The first 9 rows are patterns. Each new row is the sum of 3 different patterns, raised or lowered, with some noise. Before adding, each is slid sideways (what falls off one end comes back at the other) and multiplied by a number that may be negative. Names go in the order of the patterns.
Known rows, each followed by the names of its patterns:
[ 20 -10  -5  29  31  -4 -30 -26  12  20  21  -1  -2   7  -2 -21  -7 -20
 -16 -32  11 -27  26 -21 -15 -31  21  -6 -22 -23 -27  25 -19  21  18 -26
  20  16]
geloz
[ 29  22 -28  13 -30  18 -13  -6  14 -28  14   4  18 -20  -2   7  14  10
  30 -17  19  19 -26  26   4   9  -6  10  23  22  30   0  21  16  -2 -12
 -30  19]
lafug
[ 15  11  22  29   7  10  -7 -12  -7   4   5 -13  32 -32 -12   6  18  -5
   2  24 -25  30 -21  -5  -8  29 -17  31   0 -12 -17 -19 -16  14  33  19
   2  13]
vugok
[-14   0 -28  15   1 -11 -16   7   5 -13  19 -32  15   7  23 -25  13  31
   8 -22   6 -29  25  28  17 -16  11   7   1  26   1 -18 -28 -15  16 -15
 -14 -31]
vaz
[-31 -18 -30 -19 -16  24  20 -14 -32   0   9 -30  10  29  24  33  31 -16
 -11 -15  -9  -4 -29 -17  26 -24 -29  31   5  16  29 -26  31  31   7  -1
 -10 -29]
Kib
[ -6 -31  22 -29 -24  -8 -21  22 -33 -16 -31  11  25  -7 -18 -30  -9  28
  32  29  29  33   6 -14   5   7  15 -11  26   2 -19 -22 -28 -17 -24  30
 -32   1]
ror
[-25  -6 -27   9  16   3  12  26 -33 -27  -1 -25 -17   3  20  15  24 -24
  25 -11  -9  28   7 -19  32 -32 -23 -10  17  24 -32  32 -16 -33  26  -1
  13 -20]
kofo
[-10  10  26 -32  23  23 -24  14 -16 -28  12  32  10   6  25  -9  30 -19
  16  27  19 -17 -29 -15  16 -26  -6 -19   9   5  -8  32   2 -16 -30  -5
 -11 -20]
leg
[ 28   8 -18 -24  21  20   2  -5 -29   4  27   8  11 -18  19 -22   9  18
 -28 -25 -15  -4 -11 -26 -27 -32  23 -11  15  -5  11  16  10  -7  21  16
   3  19]
padi

New rows. What belongs after each?
[ 35 -30   7  28  15  -1  39  -7  45  18   2  10 -12  -3   9  14  47  24
  10 -26   0  11  -4  26 -23  10 -13 -29 -22  37  50  27  16  37  11  19
 -20   7]
vugok kofo leg
[ 26 -29  10 -74   0   8 -24 -23   0 -48 -17 -11  15 -23  -2 -22  -6 -45
 -33 -33 -26 -20 -20 -75 -37  -8  -9 -17   9 -15 -37   9 -38  13   7 -22
 -18  21]
lafug vugok padi
[ 51   3  18   7  18  18   1  -8  -8  15  22   3  39  29  44  15  23   1
  48  23  64  11  46  21  24  42   2  19  -9  21  34  -4  -5   2  -7  19
 -10   2]
geloz lafug padi
[ -1  14  55  29 -27 -31  -3 -17 -35 -49 -46 -17 -47 -36 -15  33 -29   3
 -64  40   8 -36 -42 -59 -14 -66 -17 -19 -41  11  15   9 -42 -25   8  43
 -51 -18]
geloz lafug Kib
[23 71 13 14 -6 20 23 14 17 12  7  0 11 45 39 20  1 28 42 19 20 19 25 10
 32 25 45 33 23  9 34 -7 16 61 28 20 35  6]
lafug vaz leg
[ 51  51  -3   7  45 -10  70  33  28  -8  12  44 -20  39  74   6  45   1
  33  27  55  49  14   9  12  17  10  82  49  27  60  54  34  26   5  25
  43  13]
vugok vaz kofo
[-16  16 -30  -4 -22 -33 -61 -48 -40 -18 -25 -33 -11 -39 -47 -55 -43 -30
 -37 -15 -33 -46 -47 -15 -22 -66  11 -62 -54 -30 -19 -67 -15 -18 -66 -28
 -48 -49]
vugok vaz Kib
[ 23   5 -26 -33 -24   5 -17   5  -5   4  31  14 -14  -7  54 -20  70 -14
  31  -5  19  15  18  -4 -28   9  -2 -23  -4  19 -18  12  -8   8  53 -14
  14   2]
lafug vugok padi
[-43  16 -32 -39   0 -66 -13   8 -65 -48   9   3  -9  52 -18  40  15  41
  -2  -8  -9  -6 -10   7 -62  40  -2 -15 -45 -35 -12   9  17 -12 -23 -39
  -9  15]
vaz Kib leg
[ 13  18  -2   4   9  -7  -7   5 -28  11 -43 -20 -25  35 -19 -25  43 -35
 -11 -37  29 -52 -38 -20 -44  12  11 -21 -28 -15  -9 -55 -23 -58  23 -38
 -21 -54]
lafug vugok leg
[ 12   5  40  -1   6  37  44   9 -13  -7   6  29  19 -11  12  -7  22  -7
  -7 -10  15 -15  18 -21  37 -11   9 -13  33  20 -33   0  -8  45   8  37
  31   6]
geloz kofo leg
[-15 -17   5 -27 -15  -5  17   0 -61  20 -10   1  30 -21 -54  23 -20 -40
 -27  -3  14 -38  49  16 -32  20  16  30  -2 -16  10  12  -7  -5  -6  26
  27 -22]
geloz vaz kofo
[ 11  -7   8  -9  14 -18  -5 -32  -2 -27  15 -11  -6 -20 -10 -23  -3  36
   2 -10  25   4   7  16  34  -1   4   3 -17 -10  -2  10   1  15 -29 -24
   3  20]
vugok ror kofo
[ 43  -2  43  19  15  63   2  45  14  18  44  29  14  23  12  41  17  31
  44  27  25  36  63  42  15 -15   8  28   6  19  37  36  63  20  37  26
  32   9]
geloz lafug leg
[ 20  32  17  32  19  28  16   8 -20  43  22  18  51  34  50 -16   7 -18
  66 -11  29  56 -37  45  31 -12  50  45  30  30   9  30 -37  21  44  17
  45   3]
vugok ror kofo
[-17 -20 -27 -34 -15 -43 -60 -68 -55 -34 -42 -90   5 -54 -49 -87 -95 -68
 -38 -29 -25 -67 -55 -15 -29 -39 -10 -18 -65 -50 -48 -83 -42 -34 -36 -53
 -46 -41]
geloz Kib kofo
[ 14 -25 -73  18  40  -1 -41  -5  22 -63  -7   0 -43  -2   5   4  34   7
  62 -19 -47  24  19 -47  -2  11 -52  23  -7 -57 -48 -37 -17  41 -24  -5
  28   1]
geloz Kib kofo
[ -6 -21 -47 -33 -21 -45 -59  -9  -9  48 -42 -32 -34  18 -20  -1  12  -3
  56  21  16  21 -49  14   4  -6 -30  10  -1   5  13 -32 -13  28 -18  40
  33  14]
geloz Kib padi
[ 38  19  16 -12  23  27   3  23 -14   0  -7   0 -10   2  14 -27  36 -30
  -9 -14   7  17  17   8   7   8  -4  -7  -8 -22  43 -29   0   6   3  34
  10  32]
vaz ror leg
[ 18   6  27  25   0  -4  22   6  36 -18  10   5  -7  20   1 -11  -8   5
   8 -15   2  -8  13  19  41  -7  43  16   7 -11  30  31  20  39  18  15
   4 -16]
lafug vugok padi
[ -5  17  36   1 -11 -11   4   5 -27  16 -19  17  12 -30 -18  17  -1  13
 -14   5  25 -18  52  38   7   4  17  15 -10   1  33  31  13 -19 -39   5
  16   0]
geloz kofo padi
[ -4 -19   4  43 -23  35 -10 -26 -40 -25 -27 -18 -59 -48  18 -52 -44  15
  -5  30   3 -35   7  14  32  -1 -41 -52 -55  -3 -38   4 -29  -7  31  -1
 -31 -10]
geloz Kib padi
[-11 -22 -23 -24  -6  64 -63  10  13   0  -9 -14   1 -31  41 -24  -6   5
   3  -8  -8  21   3   3 -43 -43   3  47 -13   1  -3  20  21  23  57  -5
 -22 -29]
vugok leg padi
[-19 -14 -26  36 -60 -72 -70 -28 -40 -14 -33 -22 -14   3  49  19 -27  11
   8 -61 -29 -30 -25  11 -43 -30 -24 -46 -22 -15 -24  26   3   5  -4 -47
 -23 -10]
Kib ror leg
[  9 -25 -43 -13   8 -47  16 -25 -16  -5   8  10 -24  23 -16 -41  21 -44
 -26 -49 -36  -6 -38   6   2 -18   0  33  -5 -26  22   1  -9  23  35   4
  -2 -15]
Kib ror kofo
[-14  12  28  48  -1  27 -22  15  22  16  14  11  -7 -12 -13  16   3  -6
  21  20 -53  -6   2  25  -6 -18 -11 -56   3 -21 -23  -3  39 -42 -11 -14
 -24 -41]
vugok ror kofo
[-13 -16   5 -22  26   7  -1  -7  20 -25  -9   6 -12  -3   8  20  13  30
   6  16 -29  26  -7  46  31  25  -8  16  23  16  41  12  33 -23 -40  20
   5  21]
geloz vaz kofo
[  7  -5  25 -44   7  20  25 -18  -5  13  19  14  -5 -34 -53 -55 -55 -19
   1 -18  19  24  -3  10 -56 -36  53  40  63  11  55 -26  46  11  10  51
 -16  36]
lafug ror leg
[-17  -1 -14 -20 -22  16  21 -11 -16  -9   1  16  -3  27  -6 -18  40  26
   2  -1  -9  38  -6   2 -21 -12  21  33   3  -9 -17 -37 -44 -27 -30 -12
  -5  -9]
geloz ror kofo
[ -8 -14 -36   4 -28   9  25  25 -23 -16  34  21 -50  -1 -19  35  38  21
 -38 -11  10  -9  30 -17 -22  -6 -24  -4  13  -3 -20  11  -1  -6  22  -8
   0 -11]
vaz Kib padi
[ 29  61 -20  40  -5  20  14 -13  23  20  20 -30 -21  -5  -2  11  21   9
 -51 -20 -30 -22   9  21 -35 -30 -25  37 -39  36  -9 -16  36  44  24 -21
  34   8]
vaz ror padi
[-23 -69   4 -24 -46 -47 -33  16 -34 -17  16 -17  30  21 -32 -16 -36 -24
  -5  -4 -26 -27  17 -44  41 -41 -33 -17   9 -57 -30 -60 -23 -50  27 -38
 -56 -24]
geloz vaz kofo
[  0 -28  12  16 -43  46 -22 -24   3   2  10 -13 -29  31   9   5  14  30
  25  -9 -36  18  34   5   5 -27  16  30  24  -6  -9   4  -7  18   9 -16
   9 -23]
Kib kofo padi
[  5   7  38 -34 -19  24  14  28 -11 -31  20  12  43 -19 -14   9   8  25
  21 -24 -30  -1  12  28  -6  -5  13  25 -22  16  13  31   2  22   4  28
  17 -15]
geloz ror padi
[  9  32  -3  50  11 -13  29  37   2  10  20  10  47  -5 -20 -39  46  -2
   6   3  27  -6  37 -41 -19 -15  15 -15  17 -18 -10 -16  11   3  28 -14
  -6 -10]
geloz vugok vaz
[ 34   2   7  48  49  17  22  33 -36  69   8   2  21   7  38  32  52  21
  30  50  40   8  11 -10  37  36  42  50   4 -26 -32 -29 -20  14  22  14
   3  -9]
vugok Kib ror
[-37 -15  -7  37  -7 -15   1 -41   9 -60 -14  18  -8 -52 -32  -4 -18 -24
   3 -18   2  -7 -20   8  -5 -23 -32 -14 -44  -1 -26  21  38 -55  19   4
   5 -28]
ror kofo leg
[-38   3 -56  -6 -34 -10 -39 -36   8  -4  14 -42 -28 -43 -26 -10 -23 -45
 -13   4 -27 -34 -29 -18 -12  15 -10 -30   1 -38 -17 -20 -15  -6 -54  19
   2  -2]
geloz lafug kofo
[ 15 -25  38  -1  19  11 -19   3 -23 -24 -17  11 -19  13 -17 -20  -3  -2
   1 -26  13  37  10 -12 -21  -4  31   3 -12 -13 -23  34 -10   6  -4 -25
  13  -8]
geloz kofo padi
[  0 -11   0 -29  18  24 -13  -7   1 -45 -14 -23 -12 -31  20 -38 -22 -31
  -2 -34 -11  21 -33  -3 -41  -8  -6  -9 -28   6 -34 -14 -15 -13 -10 -10
  51  38]
vugok leg padi
[ 11  13  14  52  18 -22  45  29  33  23  19  28 -29  -9  38  35  11  10
 -23 -13  48  -6   5 -20  48 -12   7   7   9 -22   9   1 -16 -32   9 -39
  12  -7]
vaz kofo padi
[  9  11  72   0  32  21  -7  36  46  21  33  -9 -34 -44 -28 -39  26   1
  42  23 -13  13  -1  16   3   7  53   1  14   6   8  24 -15  14 -36 -25
  22  63]
vugok Kib ror
[  2  39  53  15 -64 -26 -26 -43 -28 -20  26 -14 -22 -19  42  17  14  -5
  45  40  36  15 -31  36 -37   7  48  18  45  43  33  36 -19   1  68  20
 -28  -2]
vugok ror leg
[ 17  -3  51  -8  23  33  19  19 -19  39   4  42 -24 -21 -14  35  -4 -31
 -29  22 -19  26 -37 -18   4  22 -11   2  17 -31  13  46  49  28 -11  42
  13  53]
vaz ror padi
[-10  -7  27  67  -8  45  30  -4  27  57  75  16  55  66  33  30 -10   2
  28  20  36  27  16  26  43  14  41   8 -15  12  44  -4  54  10   4  -9
  27  18]
geloz Kib kofo
[  0 -19 -31  62 -35 -31  11  -3  -9  -5 -46 -55 -33  12 -35 -13  -2   1
 -13 -50  -1  13 -25 -18 -54  -4  -8 -25 -28  -3  29 -41 -18   3  52   2
  40   1]
lafug Kib leg
[ 12 -23 -41 -53 -22 -47  40  -1   7   2  18  40  27 -22  14  52 -41  31
 -30 -13  44 -17 -30  14   1  29  63  55   5  31   5  30  15  -4 -18  20
 -30  15]
lafug vaz Kib
[ -5 -10 -18  19  -9  11 -24  -2 -22  -4  -9 -32 -29 -16 -15 -35 -16 -29
 -38  -9   3  12 -44 -33 -21 -16  25 -22 -21 -28 -27  -1 -26  13 -28 -30
  32  19]
lafug leg padi
[ 20  31   9  41  71  12  24  55  26  64  26  45   4  10  22  13  50  13
  85  52  41  34  31 -26  30  45  71  31  71  23   8  -2  56  17  60  29
   3 -13]
vugok kofo leg
[ 26 -33  -4  12 -42   9  13  10   8   4 -41  48 -12 -15  17  21  -2  55
  -7  -5  19  18  34 -30  30   2   1  35   2  28 -28 -21 -25 -46   2  22
  19  35]
Kib kofo leg
[ -6  38  20  15  26  20  25  42  29  -7  -1  28  19  16   9  10 -18  -8
  13  18  11   7   4   9  13 -28  45  35  17  -7  15   8  -5  41 -20  36
  30  34]
geloz vugok vaz
[ 19   7  14   0  11   6  34 -14  -5 -15  17 -11   0 -35 -22  -4  35   8
 -13  -2 -28   2  10 -25 -19 -16   8 -20 -27 -36   1  27  15 -32 -20 -29
   9   5]
geloz vaz ror
[ 45  51  -2   4 -48  24  38  12  12  15  -9 -29  25   1  -3   0  18  42
 -20  33 -22  20  38 -20  -7  31  26 -12  49   9  20  54 -13  11  55  17
 -13  19]
vugok vaz leg
[ 30 -12 -16  31   3   6  11  17  14  36  16  40  35  31  32  17  13  18
  46  31   2  20  26  14  12  33 -12  40  31  37  -3  16  -7  14  42  47
  52  34]
lafug vugok kofo
[ 25   4  46 -38  54  18  33 -37   7  11  23  -7 -24 -24  13 -22  -1  36
 -29 -23 -17  10 -29 -48 -18   3  37 -43  -8   8   2  42 -27 -40   6  55
  12  47]
geloz lafug leg
[-82  11  28 -36 -27  -3  11   9  12  20 -49 -51 -16   6 -30  15  -2 -39
  29 -22   5  -9 -45 -30  30 -22  -1   2 -45   7  32 -22 -19  26  37  -1
 -45   8]
vaz ror kofo
[ 44  15  22  70  47  54  79  10  48  74  66  41  22  16  -9  49 -11  16
  12  80  47  42  25  31  28 -11  33  66  70  73  69  42  24  42  54  43
  25  23]
vugok Kib leg
[-10  -5   9  21  40  39  24  -4  -6  23 -10 -12  39  23  16  35  30  15
  19  14  -8  29  -7  39  27  29   7  38  -1  30  74  34  10 -21  71  -4
  31  55]
lafug vaz kofo
[-44 -16   2 -21  -5 -13 -18  -2  22  23   3   7  10  36  10  17 -32  31
 -45 -20   3  22 -18 -15  -4 -56  -3 -29 -10 -22  -2 -45 -54 -15  27 -13
   9 -33]
vugok vaz padi
[ 58  61  40  24   5  -1  15  76  18   7  16 -23 -16   7  39  35  15  14
  35  48   0  14  71  49  56  38  72   0  58  29  14  79 -21  43  37  67
  36 -11]
vaz ror leg
[ -6  14 -26   9 -22 -34  31 -17  -6  10   9  12  26 -29  28  30  27  15
  10  -8 -30 -13  10  17  22  17  12   5  25  -4  51 -28  59 -19  40  23
 -25  16]
geloz lafug padi
[   4   23  -31   14  -22  -10  -55  -47    9  -48  -39   -5  -43  -15
   -9  -63 -100  -33   -8  -29  -55  -64  -36  -32  -51  -57  -20  -29
  -15  -35   -5  -29  -22  -46  -11   -4  -34  -44]
lafug leg padi
